The groups are shells around one centre, one inside the other: the same stretched ball of 7 dimensions in 10 sizes.
(in the rows, 128 means zero)
Some rows, each with its group after it:
[164 134 134 140 101 162 123  86 188 115  80  87 114 125  97 166 192  77
 159]
gozep
[ 90 150 119 110 120 120 157 147 141 139 141  99 148 160 129 141 144 182
 167]
galud
[ 96 140 140 154 138 139 119 148 137 161 133 131 138 153 143 104 163 133
 113]
mefu
[ 94 138 112 136 139 106 193 166  97 134 156 151 135 185 143  96 116 154
 149]
gozep
[ 64 148 126 139 147 126 139 181 112 171 160 141 160 172 158  98 133 187
 115]
safu
[164  97 156 118 121  74 103 169 184  92 146 198 156 117 157 128  76 125
 211]
gozep
[136 111 156 154 133 127 107 148 165 135 137 184 133 138 157  92 146  98
 164]
Tege
[ 39 137 148 134 150  82 132 217 111 167 203 168 174 171 187  53 143 209
 152]
vitof
[149 133 133 112 106 177 106 102 209 135 100 120 139 127 123 179 155 132
 195]
Tege
[ 94 141 128 114 139 119 137 150 143 154 144 138 143 160 147 135  95 180
 153]
Nagat
[ 77 144 126 130 147 139 130 170 130 172 153 155 158 168 160 113 113 187
 130]
Niso
[131 123 151 110 124 100  97 145 185 127 134 145 147 124 145 150  97 154
 182]
mefu
[ 78 137 144 112 124 113 104 187 165 149 167 138 187 140 164 118 151 207
 180]
Foras
[182 111 138 132 100 113 104 151 189  79 107 146 166 106 123 160 134 102
 180]
Tege
[187 113 136 171 122 163  98 125 171 114  83 164 135 120 122 144 139  55
 114]
Niso
[138 130 137 130  98 152 109 140 190 116 116 116 165 121 127 146 201 128
 185]
gozep
[125 136 115 129 130 116 181 128 123 125 126 130 114 169 122 131 109 126
 153]
Niso
[124 114 154 107 110  63 128 170 174  97 164 149 157 129 150 114 134 154
 231]
vur
[113 140 124 155 124 118 154 154 120 124 127 112 141 154 123 111 172 120
 120]
safu
[102 132 144 109 121  87 132 153 160 127 154 124 145 143 143 125 132 168
 192]
safu
[116 136 122 197 147 158 133 165  99 152 116 155 143 162 137  86 167  90
  49]
Tege
[128 146 129 148 117 157 128 106 156 140  95  83 121 141 107 147 187 104
 118]
vur
[168 131 108 177 125 181 140 129 134 121  80 144 136 146 110 144 150  68
  86]
Foras
[194 110 128 133 103 141 128 126 187  85  97 160 142 121 119 161 129  83
 192]
vur
[158 123 136 104 112 105 107 135 190 104 112 129 151 117 124 183  86 144
 181]
Nagat
[123 145  96 182 142 156 205 129  74 138 106 130 104 191 111 100 153  79
  71]
Tege
[159 121 126 184 129 118 148 151 114 103 107 149 129 145 119 103 151  59
  91]
vitof
[115 134 126 157 126 109 170 153 112 120 136 126 129 163 128  93 171 108
 134]
Nagat
[138 145 109 168 127 203 147 106 137 151  84 119 120 160 111 140 178  86
  96]
vitof
[146 122 147 148 123 103 108 147 158 113 118 135 141 125 130 129 136 103
 133]
galud
[ 90 142 139 147 134 101 144 151 121 144 142 110 130 158 135  98 162 137
 122]
Foras
[113 132 144 142 113 149 103 155 173 138 133 129 165 132 143 117 203 137
 163]
vitof
[112 132 134 128 124 163 125 137 170 153 135 153 144 152 149 124 157 147
 181]
Foras
[132 125 143  88 104 100 104 154 202 108 140 130 172 117 141 168 115 181
 226]
Foras
[138 118 139 119 122 123 114 156 177 122 138 173 158 134 151 137 109 147
 193]
Nagat
[110 118 154 125 129 109  84 188 176 137 159 179 181 128 171 114 122 171
 178]
Niso
[ 87 131 135 151 154 120 139 175 114 163 159 179 142 172 165  79 115 150
 122]
galud
[156 130 121 139 121 135 117 144 157 115 100 134 155 129 120 167 107 121
 121]
Niso
[194 106 142 147 115  88 108 144 168  76  99 152 141 108 117 154  96  73
 141]
vitof
[136 123 126 161 127 115 146 171 123 111 131 158 152 149 136 103 146 105
 128]
mefu
[ 28 166 113 128 150 104 179 180  79 178 173 102 150 195 149  92 137 217
 108]
vur
[165 105 147 140 127  84 120 155 158  96 129 180 137 128 141 123  88  97
 164]
galud
[177  97 161 107 106  84  95 147 213  83 134 178 152 104 146 149  99 119
 240]
gozep
[113 134 128 163 146 106 145 161 104 138 131 143 132 160 136 102 117 117
  86]
galud
[114 120 156 144 144 112  91 165 157 151 145 177 147 138 164 104 110 137
 137]
vitof
[115 141 117 186 154 154 152 140  92 159 111 145 116 174 129  98 136  90
  50]
Foras
[127 120 143 161 129  88 129 178 128 111 141 154 152 140 142  92 146 110
 128]
mefu
[ 90 142 118 158 132 136 170 166 105 143 146 135 145 175 140  85 182 136
 127]
mefu
[144 136 119 126 108 172 146 108 174 126 103 119 131 146 116 157 168 117
 182]
vitof
[121 136 131 105 117  93 137 144 160 116 132 108 147 138 126 158 109 165
 175]
mefu
[129 127 133 155 135  91 158 146 115 118 129 139 117 157 128 104 123  98
 122]
Nagat
[174 125 120 167 117 159 152 109 144 109  85 134 112 145 106 136 162  52
 125]
mefu
[106 119 155 123 123 112 101 177 177 135 164 171 169 135 168 102 151 164
 202]
Niso
[139 118 145 113 122  97  98 164 180 114 136 158 166 121 147 151  89 157
 178]
galud
[ 89 143 127 171 144 128 151 162  98 154 137 130 135 170 138  83 168 123
  85]
safu
[ 91 156 116 140 131 149 136 147 128 157 121  96 152 157 125 140 154 162
  99]
Tege
[114 142 103 179 147 114 190 164  64 129 123 135 127 181 121  95 123 102
  57]
Tege
[173 116 135 143 119 129 100 144 174 105 101 156 153 117 127 158 107 101
 139]
safu
[ 91 145 105 155 138 123 210 153  80 139 145 132 120 194 130  84 153 129
 124]
vur
[159 113 148 147 122 130 110 131 175 118 116 163 129 129 137 124 139  87
 165]
safu
[163 113 139 161 123 143 126 134 159 116 113 173 128 138 135 112 151  71
 153]
Niso
[119 136 116 140 137  93 180 148 103 120 132 131 121 169 124 119  99 127
 124]
Nagat
[149 137 120 140 123 193 133  89 171 148  87 128 111 150 115 161 146  98
 142]
vur
[ 20 163 126 141 151 140 140 193 101 199 177 123 171 185 168  77 174 220
 106]
vur
[157 112 145 181 126 117 128 148 137 107 117 161 127 137 132  89 172  54
 123]
gozep
[113 147 119 106 112 160 151 109 171 143 119 101 131 155 121 161 156 158
 191]
Foras
[120 133 115 161 146 114 178 152  92 132 130 154 119 176 132 100 107 109
 102]
galud
[ 92 133 139 143 136 143 115 172 146 160 152 163 163 154 162  97 155 159
 146]
safu
[ 48 148 137 124 149  75 142 191 107 163 180 127 157 170 161  90 115 207
 129]
gozep
[120 123 148 147 125  79 122 173 140 113 145 138 152 135 142 102 146 126
 142]
Nagat

New rows. What belongs after each?
[ 69 145 136 150 138 107 154 166 109 155 159 119 137 171 146  76 178 151
 126]
Nagat
[186  96 166 121 108  89  81 139 215  85 121 172 145  97 140 148 108  96
 215]
vitof
[121 120 130 125 139  88 143 179 132 121 155 183 153 154 156 116  68 157
 163]
Foras
[187 104 165 129 104 101  69 128 218  89 104 142 143  90 127 161 131  87
 187]
Tege
[205 104 133 144 108 127 126 124 179  78  92 166 131 118 116 155 116  60
 173]
vitof
[ 54 158 125 141 148 132 160 150 104 182 152 110 128 185 144  94 156 173
 110]
Foras
[170 130 130 125 106 151 110 106 193 111  85 110 136 118 108 186 136 107
 161]
safu
[ 87 135 141 138 135 111 111 188 140 148 158 149 174 146 159 103 141 174
 137]
safu
[200 100 158 132 108 124  76 120 219  93  97 167 138  96 129 163 116  76
 191]
Niso
[ 82 137 130 160 152 104 178 158  88 154 157 150 113 187 148  64 141 126
 116]
gozep
[188 105 140 148 110 125 103 152 181  86 106 173 158 111 131 143 130  82
 166]
Foras
[146 119 148  92 100  98  87 157 213  99 133 133 180 103 139 174 118 170
 222]
gozep
[ 96 135 132 152 140 111 119 196 120 142 150 155 176 150 155 102 129 161
 104]
vitof
[146 114 149 103 115  85  88 169 194 103 138 157 175 110 148 161  82 165
 196]
Foras
[127 122 143 111 113  91 132 156 171 108 148 142 152 135 142 129 132 150
 210]
galud
[136 140 113 130 115 158 164 113 151 127 107 114 124 157 113 150 154 119
 163]
galud
[133 135 122 171 148 151 146 125 114 150 103 147 109 164 125 118 118  86
  76]
Foras
[180  96 168 143 113  88  74 157 198  88 123 178 153  97 145 127 126  84
 182]
Foras
[149 117 159 143 115 126  81 142 192 120 119 145 149 112 139 130 164 105
 165]
Nagat
[125 123 130 115 121  91 148 166 149 109 149 155 154 147 143 128 104 156
 191]
Niso
[111 138 136  97 110 119 132 131 181 130 137 108 144 140 132 153 145 171
 210]
mefu
[158 136 121 145 119 173 125 105 167 130  83 118 126 137 109 167 144  95
 126]
safu
[155 128 132 158 115 154 149 101 156 119  98 121 104 146 111 124 188  62
 150]
gozep
[ 61 151 120 139 142 120 148 190 105 162 162 131 170 172 154  98 144 193
 114]
Nagat
[ 68 131 158 134 140  97 103 193 145 160 179 158 168 148 176  77 152 183
 157]
Nagat
[182 107 151 158 124 111 103 129 170 102 101 162 122 118 126 133 116  61
 137]
Niso
[ 75 140 117 158 153  97 191 182  70 148 166 157 133 193 152  64 125 147
 110]
vitof
[160 128 120 157 124 175 133 119 154 129  93 148 128 145 120 143 145  84
 126]
safu
[ 91 151 130 141 120 142 147 130 140 150 128  87 131 158 124 116 204 138
 141]
vitof
[ 73 153 123 115 134 116 145 161 130 157 150 109 154 164 141 130 127 197
 141]
Nagat
[103 147 113 121 117 142 167 140 140 135 133 111 144 164 127 135 162 160
 170]
Nagat
[125 136 134 118 107 159 114 129 190 135 120 117 153 133 131 153 176 147
 189]
mefu
[132 112 160 146 129  93 105 160 162 122 144 167 141 131 153  97 138 111
 163]
mefu
[100 147 111 134 131  91 183 156  98 123 136 103 135 169 120 124 121 151
 120]
Foras
[184 109 137 151 116  98 115 152 160  82 105 155 148 116 121 144 112  79
 139]
Nagat
[ 57 140 137 154 159 132 150 172 103 186 173 172 133 188 173  56 145 161
 125]
vur
[122 125 146 119 129 113 124 135 169 136 139 151 129 144 146 126 116 140
 185]
Nagat
[132 111 157 141 130 105  88 178 170 126 147 185 165 125 163 107 121 133
 164]
safu
[163 140 105 135 116 156 159 100 148 115  80 102 118 147  95 181 121  99
 126]
mefu
[132 128 152 116 120 133  85 127 199 140 120 130 144 121 139 157 130 144
 176]
Foras
[126 126 153 125 118 134  77 153 194 137 130 143 167 118 149 141 148 150
 171]
Nagat
[119 129 146 140 128 105 125 141 150 132 133 128 129 142 136 114 147 121
 148]
galud
[ 90 150 127  92 113 107 157 129 159 135 143  82 136 155 125 151 146 187
 199]
gozep
[170 123 121 132 115 136 160 105 159 104  99 137 109 146 111 154 120  86
 173]
vitof
[150 117 144 127 129 129 117 122 177 130 120 165 122 138 140 139 102 112
 178]
Foras
[146 127 126 152 130 112 128 156 134 114 113 142 147 138 126 137 108 112
 107]
safu
[185 124 114 157 116 158 156 103 149 103  79 137 111 144 102 154 136  56
 132]
mefu
[115 119 150 150 126 113 121 171 151 129 153 167 152 143 157  82 171 123
 168]
Nagat
[155 141 123 167 111 176 133  98 156 125  76  89 118 137  96 148 206  65
 107]
vur
[ 54 150 138 149 154 113 138 169 104 180 162 130 138 176 157  79 145 171
 100]
gozep
[115 129 136 118 139 114 139 137 151 144 141 158 125 158 147 127  89 150
 171]
Tege
[133 130 135 122 122 110 111 152 165 121 123 130 157 129 132 156 108 150
 150]
safu
[149 123 139 153 112 131 140 125 159 110 114 129 123 138 121 116 187  79
 164]
vitof
[103 143 140 118 123 119 133 120 161 145 130  97 122 148 128 137 151 148
 165]
gozep
[ 84 129 157 113 124  61 116 185 155 127 176 132 165 137 159 101 141 185
 190]
Foras
[ 80 156 109 120 127 137 175 143 122 152 140 100 140 176 129 131 150 179
 150]
mefu
[ 98 123 149 162 142 133 114 177 138 156 157 185 152 154 169  69 162 130
 138]
Niso
[ 56 148 134 147 144 117 153 172 106 169 167 130 143 178 155  73 170 168
 125]
safu
[138 151  90 178 128 201 175 119 106 141  81 113 126 172 101 138 176  84
  69]
vur
[ 96 139 128 146 132 134 169 140 123 147 143 134 122 174 139  91 172 128
 153]
Niso
[153 130 132 127 110 168 101 121 196 128 100 130 151 123 125 170 151 123
 169]
mefu
[175 101 152 165 127 105  87 172 164  99 119 192 159 113 146 115 116  79
 131]
Foras
